The rows of a group lie close to one hidden flat surface of 11 dimensions, which may be shifted away from zero. Surfaces can cross.
In the rows, 128 means zero.
Some rows, each with its group after it:
[110 150 145 147  72  73 167 155 113  86 106 137 135 171 229] : K144
[185 144 141 125 156 152 145 154 198  80 176  92  91 132 108] : K518
[ 98 106 187 149 107 156 144 166  97  94 164 198 103 132 110] : K136
[122  90  54 148 128 146 139 163 119 119 136 127 154  77 162] : K936
[ 97 149  43  89 153 150 126 166 120 146 104  90 134 138 159] : K936
[184  78 120 156 153 184 122  41 105 177  88  88 133 169 115] : K389
[ 88 138 184  59  91 124 123 138 149 100  87  87  96 118 107] : K136
[131 111  92  86 137  88 194 138 127 120 119 135 134  85 170] : K389
[130 132 165 128  96 117  94 108 103 165 150 110 136  82 123] : K936
[123  57 172 117 122 177 161 131 147 147  87 111 101 146  94] : K144
[155 140  99  93 150 155 143 106  99 181  73 118  93 126 120] : K389
[122 119 113 147 109 134 124 122 150 147 120 143 143  86 128] : K136
[123 161 130 103 137 155 110 153 101 117 100 105 114 180 109] : K936
[201 138  89  91 170 146 183 147 129  72 131  53  97 127 153] : K389
[111 128 105  95 121 126 134 126 129 132 120 107 129 100 146] : K936
[122  94 121  69 147 165 191  84  85 137 121 107 146 149 158] : K136
[ 95 129 132 172  79 138  97  99 123 113 104 205 104  82 110] : K518
[139 117 113 124 147  84 109 156 130  28 139 122  83  77  97] : K144
[128 147 151 103 106 153 175 137 126  68 109 131 114 115 139] : K113
[124 126 162 111 129 134 127 103 152 153 134 127 119 143 113] : K389
[ 92 146  92  71 179 184 137 141 127 187 128 190 129 103  63] : K136
[123 181 146 162 121 105 141 104 147 116 175 174 139 177 173] : K389
[ 83  97 156 110 114  60 101 155 124 141 142 104 122 146 145] : K113
[117  84 113 119 120 123 153 145 153  65 154  83 131 102 164] : K936
[ 79 111 136 144  82 134 108  65 136 154 134 171 111 102 155] : K518
[121 103 140 163 104  97 103 122 135 105 120 128 150 125 119] : K518
[131 118 164  92  84  37 148 130 163 129  87 126  85  41 138] : K113
[167 153 144 118 100 128 118 142  44 123 104 101 159  88 132] : K389
[153  97 152 130 118 165 140 173  90 150 116  94 109 135 134] : K113
[109 120  63  72 152 154 154 120  75 157 143  91 127 138 198] : K389
[118  75  91 137 150 133 160 124 151 140 102 140 116 152 145] : K389
[176 110  91 165 126  80 186 145 123 108 138 188 143  35 162] : K936
[147 133 150 155 142 106 122 162 186 128 124 149 123 134  83] : K136
[151 160  98 126 155 117 158 125 134 102 126 118 138 156 156] : K936
[113 110 109 149 107 117 136 120 147 158  96 133 110 125 179] : K518
[153  92 139 125 132 118 180 158 139  97 129 146 114  84 117] : K144
[ 82 150 145 127  93 146  84  83 110 136 106 139 143 133 110] : K113
[ 89 118  88 134 137 148 106  94  66  44 147 150 114 124 129] : K144
[127 136 185  53 118 121 213 127  73  56  85 134 130 151 134] : K936
[124 101 137 108 112 124 149 150 147 110 137 108 145  65 122] : K144
[158 152 125 158 143 112 101 129 104 133 182 118 141 144 154] : K518
[141 139 173 133  82 120 136 100  91 108 111 123 153 106 135] : K144
[118 142 141 116  98 131 160 109 101 131  29 157 126 142 131] : K389
[150  87 137 150 134 131 180 137 133 134 129 151 164 129 135] : K518
[178 173 124 105 148  96 166 170 144 131 152 118 110 115 151] : K518
[132 152 159 110  84 122 102 119  95  32  98  85 109  84 118] : K518
[166 156 153 124 123 171 129 157  99 139 110 122 113 138 107] : K389
[164 113  95 153 170 138 151 128 167 131 145 125 155 138 115] : K136
[148 161  88 114 166 106 135 144 195 147 124 124 122 118 109] : K136
[ 77  74 115 101 155 130 114  89 140 144 212 123 142 107 121] : K113
[152 151 127 156 148 120 117 159 137 125 163 167 111 110 116] : K936
[ 90 157 132  97 139  98  89 118 116 149  99 133 196 133  71] : K518
[138  78 142 120 130 161 135 140 110 115  91 106 111 104  83] : K144
[145 173 108 115 126 122 128 142  74 103 124 152 111  88 143] : K144
[108 128  83 152 142 114 125 124 131 102 133 146 148 158 167] : K113
[114 126 174 112 110 120 155 124 152 195 136 162 109 128 124] : K136
[ 69 148 131 125  99 172 100 104 108 140 143 122 131 171 163] : K144
[170 117 185 130 103 134 149 183 131 168 137 119  72 114 139] : K518
[125 143 119 137 133 157 124 142 122 135 141 167 123 102 110] : K136
[107 148  76 139 100 119  73 127 153 137 120  81 119  99 166] : K136
[189 135 135 174 140 150 152 162 117 132 133 147 113 139 128] : K936
[112 107 105 125 145 172  87 135 172 159 138  65 148 126  99] : K113
[125 128 180 102 152 122 157 122 151 134 122 196 144 118  35] : K136
[142 119 136 135 117 100 137 166 112  76 140 115 122 107 147] : K936
[170 192  85 105 170 108 137 180  91  74 120 102 157 143 136] : K518
[107 117 126 145 112 128 130 153 134 102  85 158 138 110 101] : K136
[116 106 185 140  84 103 101 135  52  96 128  99 157 125 138] : K936
[146 134  83 129 166 111  95 127 159 149  98  97  90 147 112] : K389
[136 162  98  51 163 135 143  62 156 102 112 101  75 110 114] : K144
[115 117  96 128 144 103 115 151 157 158 140 115 103 125 141] : K113
[135 155 121 151 122  85  94 153 107 171  95 150 121 131 125] : K936
[143  96 140 111 118 130 136 113 104 102 147 110  87  73 122] : K113
[126  79 127 162 131 137 101 188 120 230 111 138 145 116  98] : K389
[ 88  68 158 149  64 145 120  71  98  89  92 143 151  85 119] : K113
[138 154  76 138 124 105 131 145 111  86 105 131 120 130 172] : K144
[151 101  95 122 143 144 136  50  86  88  92 114 122 133 128] : K389
[120 142  93 142 152 210 130 144 129 130 149 132 139 174 128] : K113
[166 111 156 153 105 103 135 140  83 147 114 154  89  92 137] : K113
[146 181 127  87  90 186 127 133  53  76  66  94 107  80 125] : K136
[128  86 140 154 113 102 153 122 151 146 111 158 143 114 135] : K518
[143 144 149 141 110 116  97  68 157 150  95 106 127 152 123] : K144
[121 135 114 122 138 129 126 137 146 166  99 116 138 154 126] : K518
[ 70  93 119 125  96 124 126  52  86 109  90 146 147 147 155] : K144
[ 81 139 118 139 100 136 113 150 156 128  62 115 153 172 147] : K113

New rows, each followed by its group:
[ 96 106  84 150  88 177 124 127 106  98 120 151 163  34 137] : K136
[157 118 148 172 149 157  79 112 176 188 181  98 141 154  96] : K136
[147 121  97  83 162 130 133 102 119 163 114 104  95  95 108] : K389
[132 133 141 150 116 129 133 120 104 129 145 151 151 132 148] : K389
[133 102  87 154 153 114 104  80 141 128 100 134 113 140 113] : K389
[ 83 112 146 109  98 129 141 147 150 134 147 133  99 119 157] : K136
[ 83 161 103 112 134 187 121 113 151 106 141 124 167 168 124] : K113
[ 93 103 133 113 128 153 108  90  69 137 158 137 117 135 142] : K113
[148 171 106 158 125 105  87 126 162 102 127 140 137  84  94] : K136
[131 183 116 163  93 150  65 126 116 162 144 148 114  81 133] : K136
[125 150 149 126 119 119 100 110  99 113 131 134 158 117  97] : K518
[151 185 125 129 135  89 114 106 153 156 124 113 197 143 118] : K113
[132 112  85 120 180 184 140 149 129 104 163 119 131 140 107] : K136
[193 144 151 166 144 152  87  81 109 116 156 110 121 129  81] : K389
[185 152  86 131 181 116 112 147 147 151 165 117  87 105 105] : K389
[151 112 128 118 145 138 157 142 115 206 141 127 151 141 139] : K113
[117 125 126 190 110  81 130 152 181 139  82 129 252 183 139] : K113
[159  70 117 167 119 142 130 118 138 125  72  80 156 120 126] : K144
[107 151  76 143 145 171  48 151 115 145  88 121  99 136  85] : K936
[ 69 104 146 116 117 132 121 170 126 106 171 153 108 111 121] : K144
[131 107 100 125 141 119  63  76 154 169 148  71 151  92  90] : K113
[144 166 142 106 144 123 162 162 133 169 112 139  78 173 150] : K136
[121 114 128 156 113 194 107 154 103 136 107 146 140 113  92] : K136
[158 109 127 100 136 200 141 103 106 147 134  89 117  89 106] : K113
[163  86 127 192 116 123  74 142 100 136 104  74 152 134 126] : K113
[124 146 111 123 144 115 125 177 150 141 101 129 123 141 121] : K518
[ 98 127 143 105 133 159 109 134 126 104 130 110  98 154 110] : K389
[193  79 139 158 130  87 177 150  79 144 150 157  99  83 158] : K113
[149 137 116 117 138 122 137 135 167 106 128 114 133 112 113] : K136
[117 122 137 115 132 133 122  92 110  92 142 135 120 116 105] : K389
[138 169 176  87  99 150  83 119 119 106 171  74 132  73  90] : K144
[ 94 132 141 150 121  88 124 114 151  89 151 196 122 130 121] : K389
[ 64  97 126 102 133 130  78 217  97 107 144 144  88  87  81] : K144
[114  91 146 139 121 142 123 109  75 152 164 176 102 106 127] : K113
[104  71 127 129 122 152 149  85  69 131 163 165 126 112 151] : K113
[100 126  92 102 155 134 114 149 115 172 149 148 100 116 126] : K389
[149 168 134 111 122 130 116  86 163 130 142 129 137  74  90] : K113
[153 146 128 141 123 187 118 102 155 155 147  91 143 132 125] : K144
[166 133 100 136 165 145 149 103 148 148 139 135 100 157 139] : K389
[116 128 106 155 109 144 141 129 150 158  86 168 129 123 136] : K113
[102 148 153  96 130 150  91 140  99  88  68 115  86 177  79] : K936
[153 107 165 156 127 145 119 128 119 119  88 122 152 163  80] : K136
[178 162 151 139 132 135 130 145 109 156 149 148 128 102 109] : K389
[154 163 151 121 145 112 135 211  51 142 122 150 182 127  99] : K518
[148  81 176 154 102 167 115 165  93  84 109  82 128 121 102] : K144
[ 91  53 148 110 150  92 202 126 148 111 228 178 165 109 150] : K113
[105 125 110 140 132 162  94  94 137 140 148 129 129 136 119] : K144
[134 151  99 158 141 140 155 107 135 167 137 199 162 140 149] : K113
[157  86 126 198 117 161 117 182 157 108 123 131 105  96 106] : K113
[123  79 155 141 127 165 125 118  76 135 180 135 137 130 124] : K113
[116 140 136 143 105 110 110 207 144 117  79 108 128 153 132] : K389
[162 146  90 104 181 117 121  20 156 111 212  69 116 154 159] : K389
[125 118 113 175 138 119 111 153 124 113 107 120 141 201 147] : K936
[129 104 138 114 107  96 105 161 144 105 100  55 111 117 131] : K113
[160 205 131  89 152 154 152 143 160  73 189 140 115 122 113] : K113
[108  39  66 178 155 111 182 144  92 154 152 227 143  87 162] : K389
[117 139 127 143 113 122 132 103 123 101 144 145 136 126 154] : K144
[119 146 112 135 106 130 144 111 101  90 172 156 168  79 165] : K144
[144 170 152 144  89  92  93 121 143 155  84 132 114  94 108] : K113
[ 80  66 152 161 120 105 125 144  94 151 178 192 123 146 150] : K113
[160 162 142  98 138  81 185 141 116 120  94 118  73 186 189] : K136
[124 119  78 159 130 112 148 124 147 181 153 178 129  98 178] : K136
[ 68 111 121 115 109 156 113 143 138 104 114 151 134  80  95] : K136
[146 175 141 154 137 172  82 138 137 160 115 155 129 135  57] : K518
[141 165 112 110 121 175 135  82 122 134 119 100 136 139 162] : K144
[136 109 135  98 133 129 176  83  90  71 139 127 136 123 152] : K136
[120 120 102 123 133 139 134 104  66 167 108 114 131 157 169] : K113
[144 153 137 109 129 133 133 136 155 145  96 141 127  98  88] : K136
[106 136  61 104 148 102 116 128 163 149 120 111  67 110 160] : K113
[ 82 111  56  78 152 138  99 169 127 113  80  65  94 130 134] : K144
[130 138 123 125 142 120 142 129 109 104 138 151 107 145 141] : K136
[136 120 200 106 124 170 141 123 111 156 124 156  82 134  79] : K144
[126 100 113 164 125 170 152 121 139 119 131 125 143 161 158] : K144
[163 177  89 193 100 130 110 136  88 163 120 188 111  84 175] : K136
[142 176 142 177 128 115  70 136 116 110 135 145  92 181 132] : K144
[ 86 106 127  81 130 140 140  84 137 109 104 115 100 124 121] : K144
[160 157 160 109 126  68 127 103 148 110 131 115 146  93  95] : K518
[143 109 175 130 109 136 143 184 128 105 111 101 103 136 122] : K144
[140 149  63 113 151 120  85  83  81 124  62 109  99 125 111] : K389
[170 132 145 163 144 147 124 113 133 148 142 140 125 150 107] : K389
[132 149 116 140 150 147 115 122  87 161 131 141 118 173 133] : K136
[119 141 107 153 118 129  53 148  79 133 109 127 119  85  92] : K936
